The rows come from 4 hidden closed curves, with some noise, and rows from the same curve form a group. Each curve winds through 6 dimensions. The rows are also pushed far along 4 directions, which tell nothing about the answers.
(in the rows, 128 means zero)
Some rows, each with its group after it:
[197 165 151  61 137 172  82 150  62  80 158  77 140 197 114] | Roka
[124 142  71 145 126 124 119 154 131 130 116 101 135 146 133] | fef
[ 89  58 135 115 127  69 101 138 123 136 128 122  95 100 131] | mufi
[114 153 102 172 126 138 152 113 165 145 155 122 131  96 138] | Roka
[106 117 161 167 141 102 190  53 165 182 100 141 135 116 119] | mufi
[146 141 113 171 112 147 173 125 157 143 146 145 138 123 137] | fef
[123 165 119 120 125 135 100 132 110 119 143 110 125 126 128] | fef
[126 133 126 123 118 145 151 100 120 144 131 135 137 118 128] | mufi
[107 128  90 152 131 132 167 126 154 144 118 136 138 129 137] | mufi
[127 144 118 133 115 167 144 123 132 122 140 129 130 119 120] | ridor
[ 79  88  96 145 143 109 151 139 129 113  82  95 135 179  87] | mufi
[109 166  93 200  92 121 172 124 165 181 113 145 162 127 139] | ridor
[129 169 127  80 120 149  97 155 111 124 157 131 102 120 157] | fef
[ 89 143  84 193 102 121 166 139 154 151  37 166 164 154 109] | Roka
[165 100 233  73 142 100  87  88  72 111 146 132 115 138 113] | fef
[146 168 152 142 149 152 142 105 142 114 132 126 162 142 121] | fef
[133 172 144 126 141 165 149  92 153 143 119 135 131 113 134] | fef
[141 100 125 114 114 137 123 145 117 120 130 100 130 170 132] | ridor
[131 140 118 129 138 136 130 141 134 121 131 127 139 116 118] | ridor
[149 133 131 119 130 116 117 122 105 125 116 128 139 153 130] | Roka
[166 136 137 133 122 146 131 124 124 131 111 130 171 156 134] | Roka
[125 148 129 162 103 123 148 107 140 162 103 179 143 104 139] | Roka
[195 143 227  84 144 152 103  89 106 112 159 134 122 107 115] | mufi
[149 142 118 103 119 164 107 166  95 103 143  84 157 158 101] | ridor
[113 135 134 135 104 130 125 121 114 139 135 120 135 134 119] | Roka
[116 126  93 146 116 143 150 136 151 139 123 137 152 113 145] | mufi
[161 148 120 129 141 172 160 145 163 127 142 120 143 150 149] | fef
[105 140 124 159 113 128 145 120 156 143 128 178 130  77 142] | ridor
[168 156 162 171 137 137 192  57 166 168 117 192 138  85 139] | Roka
[131 124  99  98 131 142 114 160 120 115 157 106 123 135 147] | mufi
[ 95 100 122 178 121 105 184  77 192 191 104 168 103  70 146] | fef
[144 145  88 146 127 170 177 150 139 123 100 115 151 196 115] | fef
[ 77 117 114  82 112 102  66 187 109 108 147 138  95 107 159] | fef
[170 109 182 119 162 115 146  82 116 125 112 142 121 132  98] | mufi
[127 156 117 134 117 145 145 128 121 129 119 143 126 146 126] | ridor
[ 82  91 120 150  82  85 127 144 120 152 102 152 129 142 140] | ridor
[ 94  77 112 128 117 110 132 133 127 130 111 142 130 113 130] | mufi
[143 146 143 173 144 117 172  83 161 155  68 151 152 140 112] | Roka
[ 94 135 119 166 108  99 160 114 127 157  85 171 138 126 112] | ridor
[158 123 174 116 125 150 112 120 149 136 163 139 110  75 144] | Roka
[112 106 112 128 127 101 118 150 134 132 124 116 109 146 143] | ridor
[157 166 102 151 128 150 147 151 145 132 117 124 168 165 139] | ridor
[163 117 193  99 118 137 111 109 101 131 149 136 142 109 117] | ridor
[140 145 141 146 110 129 143 108 129 149 100 170 142 121 131] | Roka
[129 180  98 140 142 191 178 129 137 114 110  86 177 208 103] | mufi
[ 78 134  95 157 112 117 141 120 135 138 127 136 108  92 111] | mufi
[140 155 128 121 108 164 116 136 124 114 148 158 126  94 140] | Roka
[168 155 111 112 138 147  91 140 133 127 159 102 132 109 159] | fef

New rows. What belongs after each?
[160 145 127 116 122 154 141 130 148 154 159 135 106 110 161] | fef
[145 112 134 107 111 146  92 150 108 104 136 122 154 137 139] | Roka
[135 151 143 122 113 144 101 146 131 139 131 104 123 130 123] | Roka
[129 151 153 140 132 131 158  79 139 152 131 153 109 105 125] | ridor
[ 98 116 120 154  91 107 138 119 149 167 139 149 103 105 160] | ridor
[131 137 140 139 140 163 157 108 146 122 125 102 138 152 106] | fef
[ 92 124 128 143 113 136 163  99 136 145 110 143 145 124 120] | mufi
[104 142 117 182 112 139 158 120 186 161 126 161 120  69 137] | Roka
[135 132 135 107 128 149 106 152 107  89 137 138 118 124 111] | mufi
[105  77 151 165 129 100 185  67 164 168  84 172 149  99 127] | mufi
[166 164 168  74 126 172  98 137  87  95 165 126 119 134 123] | mufi
[202 173 191 108 128 156 127  86 132 150 170 166 128  69 156] | mufi
[127 161 104 160 113 149 136 147 157 142 152 112 153 111 137] | ridor
[100 130 118 137 110 124 105 140 129 132 145 107 125 110 135] | Roka
[121 113 164 138 132 141 139 120 127 120  67 107 148 183  73] | Roka
[113 145  75 156 109 122 149 123 140 157 137 148 118  80 142] | mufi
[181 180 135 137 135 151 117 105 173 159 189 148 128  42 190] | fef
[127 103 156 110 144 126 135 117 121 123 118  96 117 168 107] | fef
[ 96 107 132  57 114  94  27 188  85  96 172 115  85 100 160] | fef
[123 182 115 124 136 159 146 127 134 128 107 128 138 155 128] | fef
[ 87 104 139 120  99  95  84 155 118 145 114 122  95 112 122] | Roka
[106 126 154 118  99 128  90 130 125 140 159 125 103  82 135] | Roka
[194 176 172 124 164 186 155  99 139 111 122 100 142 166  91] | Roka
[144 229  86 157 119 173 137 152 161 146 179 135 145  74 153] | ridor
[121 158 111 154 124 149 129 113 131 118 119 121 151 128 112] | fef
[128 152 130 120 121 140 132 122 115 127 134 136 112 132 125] | ridor
[121 183  63 162 118 141 150 170 150 138 111 133 150 149 140] | mufi
[129 127 129 134 122 161 149 122 129 111 112 147 143 137 114] | ridor
[139 145 127 126 107 160 123 134 108 109 115 142 158 146 122] | Roka
[174 153 142 102 134 148 102 111 118 133 145 128 126 104 152] | fef
[ 62  75  92 147 134 103 146 155 136 114  67  99 129 194  95] | fef
[ 89 152  78 146  76 102 109 162 140 162 158 192  92  31 179] | mufi
[110 117 148 137 121 132 123 128 127 122  92 103 143 159  93] | Roka
[132  98 147 115 142 112 149  97 123 147 122 124 129 137 133] | mufi
[110 167  26 142 128 182 137 205 104  65 117  57 169 238  92] | Roka
[ 92 202  44 125  87 175  89 223 115  90 166 126 116 114 141] | mufi
[ 84  85 101 141 107  99 133 153 107 127  83 141 144 133  93] | ridor
[127 110 147 126 124 150 146 110 122 115 111 147 134 134 109] | ridor
[147  86 124  98 123 130  93 156  88  97 130  81 122 173 107] | fef
[173 131 190  86 129 139 115  99  98 127 152 144 109 124 135] | ridor
[131 142 138 132 117 128 134 120 117 131 106 147 138 131 115] | mufi
[133 130 163 180 159 149 212  38 150 134  70 133 166 157  60] | mufi
[ 46 175  47 150  93  96 107 179 134 147 138 149  96  94 161] | fef
[136 113 134 176 126 111 178  98 145 149 113 143 140 144 113] | fef
[ 75  93  78 121  94 120  80 208 119 101 123 123 114 124 133] | Roka
[114 155 125 122 113 137 137 126 144 159 158 144 121  99 165] | mufi
[134 141 103 171 109 132 155 136 160 143 165 143 130 102 150] | fef
[ 95 132 142 162 111 123 133 110 156 156 114 131 125  98 119] | Roka
[ 84 214  49 178 111 170 185 150 169 145 102 151 146 142 137] | fef
[141 110 159 107 143 115 128 118  87 108  92 109 126 194  84] | Roka
[177 179 156 122 123 163 124 108 115 123 166 143 141 115 138] | fef
[146 171 151 145 137 130 144 100 146 157 150 147 134  80 129] | ridor
[ 48  90 138 145 129  82 150  91 146 154  59 167 108 113 114] | fef
[176 133 183 127 152 123 152  89 136 145 109 145 144 143 124] | mufi
[119 133  72 133 117 151 152 169 135 128 108 115 127 174 131] | fef
[155 132 151 139 144 136 137  97 149 124 125 152 137 104 134] | Roka
[118 139 148 129 125 115 108 129 119 115 146 141 132 119 130] | fef
[118  94 150 128 143 111 145 126 152 134 122 126 116 137 133] | fef
[135 114 189 167 121 121 155  56 169 167 102 186 146  65 136] | Roka
[110  97 140 170 123 108 151 115 169 154  80 161 137 109 122] | Roka
[131  81 149 114 139 124 123 124 108  91 100 149 132 145 107] | Roka
[ 57  94 117 149 102  87 149 150 129 134 113 150 103 144 115] | fef
[159 139 161 110 138 151 146  87 104 127 124 116 141 147 102] | mufi
[127 127 100 129 127 107 114 140 120 134 106 123 126 145 135] | fef
[148 150 147 112 140 169 128 130 108  87 130 127 133 148  95] | mufi
